Every row belongs to one group in each of 4 separate groupings. Each group adds its own fixed numbers to the row, and there is some noise. The rows also spread widely along 14 directions, which tell nothing about the answers.
(in the rows, 128 means zero)
Some rows, each with its group in each grouping after it:
111 109 134 158 133 139 132 159 117 138 119 122 88 112 155 151 114 116
 151 107 127 108 113 100 128 96 149 130 146 97 161 133 143 105 130 129
 119 155 129 122 130 141 129 121 147 133 148 -> k842 N zasid k354
150 152 142 148 132 125 142 110 98 126 89 125 159 104 118 115 120 98 137
 138 124 151 114 114 128 153 111 142 134 83 154 119 111 137 113 119 151
 118 138 128 119 134 111 124 123 114 81 -> k829 H kula k198
127 114 137 136 125 142 154 134 129 118 121 147 134 139 160 134 85 142
 133 146 136 140 117 102 128 182 101 126 112 95 128 135 141 128 122 134
 114 152 146 154 156 166 60 140 118 148 105 -> k294 T Mipab k552
114 157 148 130 103 92 157 132 177 161 90 147 99 57 131 136 84 119 129
 156 146 160 69 128 85 147 122 102 167 65 180 137 125 68 38 160 115 82
 143 159 115 107 111 189 162 110 111 -> k829 G Liti k552
147 134 129 148 124 125 111 145 105 99 149 146 156 126 136 104 130 132
 132 108 107 116 162 109 127 127 139 156 101 112 126 138 134 157 142 103
 136 144 135 125 123 152 99 101 102 146 129 -> k842 E vido k354
99 139 120 140 117 100 94 152 115 133 182 155 137 159 126 85 109 137 148
 93 112 132 140 123 105 133 143 133 98 121 139 135 138 161 92 97 113 157
 122 125 101 115 93 81 121 166 145 -> k294 E zasid k198
191 109 113 87 157 167 83 89 98 81 120 81 164 160 137 137 123 135 96 152
 116 103 106 111 132 169 130 145 109 113 103 92 118 157 191 114 99 164
 115 96 158 186 112 124 75 128 48 -> k842 G lam k198
79 115 136 121 109 165 134 145 149 108 128 154 102 134 197 114 146 119
 129 151 150 123 122 130 100 142 96 98 86 178 145 115 134 140 144 129
 147 106 163 142 128 98 96 187 152 125 142 -> k829 T kula k354
185 127 74 81 111 167 128 101 165 76 164 98 143 151 150 121 84 172 93
 169 83 136 121 119 113 164 125 152 92 103 47 113 182 135 130 97 100 151
 130 107 155 203 97 137 109 175 93 -> k829 N vido k552
164 195 161 91 129 125 115 106 122 112 77 126 186 70 74 134 144 110 128
 121 120 115 150 151 113 183 124 122 149 111 139 151 147 137 110 131 139
 67 132 127 84 132 95 157 117 90 99 -> k842 H Liti k198
112 131 80 164 85 117 156 113 140 177 129 155 123 135 155 113 124 140
 122 162 120 178 116 97 106 106 93 152 137 103 85 117 103 125 65 129 131
 104 129 143 147 103 129 110 148 131 103 -> k829 E Mipab k552
162 121 157 103 121 133 72 105 67 115 100 97 160 155 102 114 102 141 147
 114 126 100 121 146 126 173 133 122 109 88 157 112 117 118 178 90 115
 155 108 127 110 135 113 114 82 139 74 -> k842 E lam k198
84 154 140 171 129 89 129 149 119 149 104 165 139 106 126 118 156 78 147
 93 129 147 155 114 116 114 143 124 139 140 151 151 127 145 97 122 124
 126 135 125 107 99 112 89 153 120 152 -> k829 H kula k198
114 139 135 140 134 142 127 130 107 133 132 114 117 130 131 114 98 109
 162 120 125 125 104 106 118 139 114 136 125 85 166 120 132 134 115 118
 134 151 127 124 117 135 97 112 136 133 123 -> k294 G lam k198
107 124 96 120 170 137 121 138 153 92 223 108 155 140 117 105 138 118
 128 128 98 133 151 122 112 133 86 150 91 156 91 126 166 200 94 139 133
 146 150 107 145 172 101 150 115 108 157 -> k842 N Liti k552
109 154 149 109 99 119 105 128 120 148 70 146 73 79 163 139 129 93 122
 109 122 105 141 100 80 97 172 116 138 115 171 162 143 92 133 112 82 103
 135 115 114 98 103 117 156 144 138 -> k842 E vido k354
119 187 100 166 109 141 164 161 150 136 119 185 86 74 240 111 155 69 92
 127 99 158 156 28 98 59 167 171 119 122 124 157 143 175 74 109 140 106
 151 94 128 135 59 72 191 180 173 -> k842 E zasid k198
109 113 142 137 144 105 92 176 116 99 142 141 105 111 179 128 123 101
 121 94 108 112 164 102 104 105 192 126 90 135 163 157 161 137 146 95 86
 181 137 107 135 152 95 87 127 171 165 -> k842 E Liti k198
72 106 122 107 137 111 101 111 140 146 143 104 146 161 68 146 124 139
 160 113 133 124 132 167 100 158 85 95 145 158 105 132 153 121 105 152
 89 138 119 134 130 117 138 154 126 83 133 -> k294 N lam k552
107 144 135 161 112 68 91 112 64 143 73 134 158 96 95 114 164 74 131 84
 100 147 189 113 103 78 151 146 144 126 139 163 118 129 133 98 110 107
 129 100 122 100 158 50 118 116 104 -> k294 N kula k198
95 124 90 125 116 185 124 122 98 132 142 90 110 142 123 141 146 123 157
 112 101 102 160 119 116 99 92 145 127 143 95 128 166 133 155 114 132
 119 127 108 131 125 138 108 150 118 152 -> k294 N Liti k198
61 132 139 133 124 78 94 157 161 147 134 165 128 120 134 124 149 123 128
 111 148 135 130 171 90 129 155 83 128 177 151 141 135 127 76 140 112
 119 134 134 94 81 138 151 154 103 158 -> k842 H kula k198
109 161 163 106 91 76 86 164 158 118 133 170 111 101 148 85 79 140 128
 105 124 138 129 158 74 150 188 84 90 121 182 156 153 104 94 94 103 129
 139 139 78 109 86 128 137 195 151 -> k294 N Liti k552
96 111 105 172 78 114 144 152 126 174 141 169 121 140 108 147 112 200
 148 116 150 114 111 142 125 132 97 119 171 97 98 121 111 84 87 157 124
 97 116 174 135 91 146 139 135 108 124 -> k829 N Liti k198
109 129 118 143 85 161 138 147 116 138 104 145 115 128 148 139 138 145
 151 117 124 110 153 122 124 121 128 128 135 133 111 133 144 110 149 110
 129 114 123 146 116 111 114 114 150 145 145 -> k829 T Liti k354
106 149 120 140 109 125 104 140 121 155 79 153 65 67 168 153 174 91 109
 98 127 97 134 83 98 44 176 135 158 135 146 145 116 106 143 138 99 85
 124 110 126 84 147 94 166 124 148 -> k842 G Mipab k354
113 139 125 95 87 154 117 128 133 141 86 107 93 115 140 164 116 143 141
 110 102 100 153 124 102 127 154 119 140 122 102 158 201 84 151 103 74
 138 109 120 116 141 90 112 159 166 159 -> k842 T lam k552
103 87 124 144 116 90 97 134 132 147 123 109 114 149 154 110 83 120 139
 143 126 169 99 139 94 120 165 109 118 116 164 117 123 94 101 85 94 186
 120 128 125 129 155 103 134 152 100 -> k294 G Liti k354
98 131 138 152 128 74 126 144 102 121 152 133 126 86 101 111 112 112 145
 102 111 131 140 108 97 109 104 145 121 79 166 145 135 127 84 134 118
 115 150 136 141 116 125 128 109 105 127 -> k829 E lam k198
118 143 130 130 94 113 111 141 147 124 124 137 144 117 124 108 122 148
 138 128 130 144 120 165 106 130 144 116 126 126 139 124 139 111 92 113
 146 101 124 142 80 109 153 142 138 129 120 -> k294 T zasid k354
121 146 115 150 113 105 107 160 137 103 142 165 114 89 148 118 142 140
 108 103 117 119 141 126 104 86 160 134 124 128 131 141 135 122 113 130
 133 94 139 120 119 122 154 115 132 130 144 -> k294 N vido k198
149 152 110 121 158 103 83 116 82 111 134 143 130 94 91 143 155 112 94
 83 113 77 135 75 114 98 149 159 152 102 122 138 98 156 141 162 74 96
 116 102 160 136 120 78 87 104 93 -> k294 G Liti k198
129 132 114 89 126 101 76 102 147 144 118 99 109 116 123 136 117 121 104
 135 125 127 83 138 88 111 161 114 145 114 139 113 125 108 95 127 76 131
 104 103 122 119 158 133 136 111 92 -> k842 G lam k198
146 193 155 98 134 129 108 135 126 104 127 140 94 72 135 102 103 94 123
 109 116 99 88 105 100 134 161 125 108 80 199 126 135 134 114 121 122
 106 140 112 89 125 82 134 135 153 125 -> k829 H kula k198
117 70 110 137 128 98 132 104 99 145 122 37 120 126 102 142 57 122 160
 150 91 166 113 128 111 130 115 141 131 51 139 136 174 71 106 99 79 201
 133 123 166 185 152 123 115 126 89 -> k842 H kula k552
130 112 124 144 163 148 115 130 108 105 176 95 155 154 88 115 107 135
 166 112 120 115 116 138 141 155 90 143 110 102 133 106 134 151 136 139
 149 163 130 131 131 162 131 133 97 111 119 -> k294 N Mipab k552
141 90 115 172 135 112 138 159 119 81 94 142 130 97 203 147 135 109 90
 130 111 149 158 89 124 93 165 143 118 122 122 147 146 119 151 114 119
 144 157 110 174 178 144 103 119 141 111 -> k294 N zasid k198

New rows, each followed by its group in each grouping:
53 102 124 150 89 104 148 137 153 154 110 128 127 131 148 130 113 121
 156 137 120 176 159 155 80 138 105 106 131 145 121 161 182 90 83 101
 108 140 147 139 121 106 128 137 169 118 154 -> k294 G vido k198
87 98 101 138 113 169 96 134 120 118 161 115 136 172 170 93 171 132 140
 145 136 128 130 165 114 120 93 117 86 190 118 90 121 154 158 112 177
 125 137 123 105 93 160 152 135 106 133 -> k842 G kula k198
126 152 130 170 145 76 113 131 102 147 119 159 151 106 143 100 145 69
 113 117 116 168 144 76 109 99 151 160 129 110 153 139 89 176 80 115 120
 137 135 109 135 130 103 67 126 129 104 -> k842 E Liti k198
113 135 122 125 90 105 109 144 111 109 150 146 114 103 132 110 108 162
 126 107 107 109 150 131 90 121 132 132 109 98 134 152 154 106 116 116
 111 102 145 137 122 118 121 127 112 140 134 -> k294 E vido k198
111 111 102 148 144 142 128 137 116 114 180 131 133 152 114 131 133 144
 141 111 120 107 133 113 128 132 93 148 121 116 101 118 133 152 123 145
 118 142 132 131 151 141 119 127 110 105 132 -> k829 E vido k198
171 178 112 117 153 183 85 133 92 87 147 142 124 116 110 116 173 127 122
 84 123 50 117 108 145 119 145 149 117 127 126 98 103 173 191 153 148 88
 112 109 106 127 114 112 102 133 129 -> k829 H kula k552
116 152 108 118 110 153 101 121 114 149 134 133 103 134 138 123 145 124
 135 109 119 99 131 115 104 105 134 138 126 130 116 127 130 140 129 115
 114 117 114 111 108 105 114 101 147 131 139 -> k842 E vido k198
160 150 97 166 80 123 143 116 132 158 83 164 157 116 146 129 143 148 104
 145 124 159 129 110 122 124 134 152 169 98 73 131 101 115 103 126 135
 94 113 138 126 129 123 99 138 134 86 -> k842 G vido k552
95 102 144 96 112 116 56 148 121 91 137 156 118 131 137 116 148 159 118
 101 149 76 134 180 93 132 138 81 93 178 156 123 120 116 174 139 114 84
 143 138 113 77 157 178 95 110 126 -> k294 N zasid k354
136 157 134 104 117 132 115 113 134 127 124 123 147 113 107 126 125 132
 134 124 115 114 133 128 111 144 114 130 136 117 119 136 144 141 105 124
 123 107 130 122 112 132 100 138 127 117 117 -> k842 N lam k354
123 127 118 155 142 90 114 127 115 144 130 118 147 104 103 129 137 103
 134 119 118 146 136 114 111 94 135 150 147 106 134 135 114 135 85 132
 115 131 128 121 136 132 153 108 123 92 109 -> k842 E Liti k354
124 125 122 106 109 117 124 110 133 129 100 117 105 93 150 134 104 120
 113 156 124 140 104 115 83 126 121 120 134 99 150 131 130 93 103 129 98
 100 145 132 145 125 132 156 133 112 85 -> k294 G Liti k354
111 110 117 108 103 158 149 130 154 93 144 90 148 122 123 129 113 161
 156 154 110 133 142 182 111 164 73 118 106 131 106 125 196 103 121 116
 155 106 154 144 110 135 147 209 130 103 135 -> k829 H zasid k354
160 138 107 121 140 165 138 148 145 83 173 110 155 129 110 134 105 162
 139 124 101 108 133 135 133 165 117 151 116 98 97 122 179 139 115 123
 136 141 128 132 123 181 108 145 117 132 141 -> k829 E Liti k198
121 129 149 129 137 137 131 163 128 90 124 155 131 114 153 143 127 124
 128 101 124 100 156 115 121 158 135 122 110 126 141 152 166 137 143 130
 107 134 150 132 135 147 75 142 122 137 149 -> k829 E zasid k198
135 102 120 115 96 175 135 127 115 105 113 89 130 146 140 139 95 173 158
 148 122 112 118 163 129 170 97 116 113 100 118 104 168 84 165 103 142
 135 132 146 122 142 135 166 126 134 110 -> k829 H lam k198
94 149 120 133 158 78 94 118 95 126 178 141 148 121 77 97 156 90 132 94
 107 128 149 100 101 104 108 157 112 132 137 133 103 195 87 138 100 117
 131 113 138 107 107 96 102 98 117 -> k829 T Liti k198
93 113 96 119 73 133 97 137 98 132 159 118 84 119 103 131 131 182 145 90
 105 70 137 145 96 95 110 133 125 109 112 126 148 83 159 136 103 83 116
 138 124 83 156 136 115 131 145 -> k829 G zasid k552
92 152 143 117 117 122 125 86 78 178 79 73 103 112 80 129 106 53 185 98
 91 139 148 100 93 115 112 143 146 81 162 159 164 102 118 92 83 146 123
 106 117 111 95 81 155 134 131 -> k829 E kula k552
142 137 124 155 119 127 148 171 148 99 143 96 107 84 161 116 78 113 148
 121 82 156 119 119 116 108 170 151 114 61 162 137 197 97 93 78 140 170
 137 112 101 174 128 114 156 175 159 -> k829 G zasid k198
127 120 96 131 114 173 125 131 114 113 154 136 122 153 148 128 125 163
 125 130 130 96 117 112 128 136 101 135 116 126 100 111 130 139 146 137
 137 115 133 129 146 137 116 128 121 129 118 -> k294 N kula k198
144 169 128 103 116 176 123 79 75 165 104 98 116 120 60 151 120 129 166
 104 117 67 119 96 125 141 86 157 172 61 122 133 130 119 134 141 105 100
 107 126 120 122 89 117 129 100 105 -> k842 E vido k354
78 120 118 145 94 131 110 108 82 194 92 96 103 152 94 136 123 108 184 97
 116 127 135 128 111 90 123 124 163 116 138 135 134 96 127 96 103 141
 100 116 103 82 157 75 164 129 128 -> k294 N zasid k354
98 96 122 159 123 116 118 143 97 124 136 126 122 132 139 124 122 126 153
 112 122 123 148 112 117 103 119 135 119 118 141 134 133 120 141 120 119
 146 139 132 148 131 139 110 117 126 132 -> k294 E lam k354
106 161 102 154 104 77 117 148 174 166 109 191 144 127 140 136 139 135
 100 112 131 165 138 120 99 114 188 118 165 147 86 154 130 123 49 126 85
 124 105 127 111 110 122 70 164 140 137 -> k294 E kula k198
131 111 96 105 100 197 134 124 113 107 119 134 101 138 161 157 140 168
 121 130 120 71 136 109 119 139 96 133 119 128 80 120 150 112 186 145
 113 88 133 136 158 130 99 158 121 135 127 -> k829 E zasid k552
154 104 97 156 159 171 120 166 137 66 133 130 152 127 148 170 169 156
 112 110 133 92 143 124 157 111 150 140 142 158 80 114 143 136 177 162
 140 132 121 123 152 180 169 130 112 101 136 -> k294 T lam k354
123 131 145 128 141 138 129 114 116 140 86 124 143 125 118 132 132 94
 152 137 143 134 115 127 123 156 115 112 141 122 155 118 107 131 129 128
 127 126 130 132 118 115 112 138 138 105 98 -> k829 H Liti k354
138 162 100 108 140 196 109 96 106 134 143 89 111 159 131 106 128 90 148
 126 106 116 109 92 116 117 120 157 115 112 126 103 134 167 132 100 132
 149 111 91 106 138 106 83 153 144 120 -> k294 E vido k198
115 191 94 115 107 130 114 138 160 120 174 152 117 80 95 112 154 146 124
 97 103 104 145 135 88 91 128 142 137 128 100 143 158 137 78 158 137 49
 127 123 91 107 140 138 145 110 172 -> k294 E vido k552
91 111 88 175 142 164 169 142 185 168 115 103 132 142 130 172 144 113
 161 144 141 167 103 141 131 112 107 122 194 145 95 115 153 105 66 158
 149 141 113 130 118 132 182 148 193 65 153 -> k294 G zasid k354
109 122 125 61 104 125 51 81 68 107 144 54 99 132 123 76 102 97 141 125
 81 121 138 140 63 104 128 129 56 120 175 118 152 126 166 53 98 133 137
 85 111 105 144 108 110 161 95 -> k294 N Liti k198
113 134 113 127 127 101 104 122 98 112 122 139 143 108 108 133 158 116
 121 97 99 111 181 118 110 116 126 142 120 139 107 151 147 142 145 119
 94 111 131 114 146 116 126 98 104 115 124 -> k829 H Mipab k198
129 109 123 150 155 129 126 120 121 142 92 135 155 145 155 142 146 92
 118 142 137 156 135 99 125 138 130 134 138 141 113 128 105 151 125 134
 107 156 131 124 158 154 103 109 128 111 98 -> k842 E Liti k552
83 126 141 147 172 95 93 134 100 124 158 122 129 126 105 105 144 66 153
 85 117 127 140 107 107 110 123 134 115 133 172 139 123 168 120 139 109
 153 134 108 125 122 112 102 115 110 144 -> k294 G zasid k552
138 111 102 143 128 132 128 134 124 92 178 93 159 138 118 104 107 147
 140 140 102 142 120 144 126 141 102 150 102 97 115 105 152 133 116 108
 149 150 139 127 130 159 144 141 104 124 111 -> k829 G kula k198
125 152 151 93 152 130 110 129 162 115 93 125 124 82 136 157 138 92 109
 131 137 117 121 133 91 146 150 105 141 140 156 143 155 124 99 147 102
 107 140 119 118 135 109 172 150 88 131 -> k842 E Liti k198
91 140 126 114 100 103 104 134 118 95 161 153 157 115 101 108 150 150
 128 102 109 110 190 156 89 140 101 129 99 156 101 159 162 147 125 125
 118 87 146 135 117 111 114 141 104 112 141 -> k294 T vido k198
136 141 79 140 127 152 141 135 161 121 152 128 126 111 124 151 143 152
 113 131 120 117 111 115 126 97 121 148 162 120 80 118 142 130 88 163
 136 93 124 118 137 148 163 139 143 95 127 -> k294 N zasid k354
128 147 146 112 134 132 106 111 121 146 87 144 157 151 77 156 136 137
 144 105 151 100 119 137 131 177 131 107 170 136 114 134 119 128 131 151
 85 128 101 140 115 121 97 114 125 102 103 -> k294 T kula k354
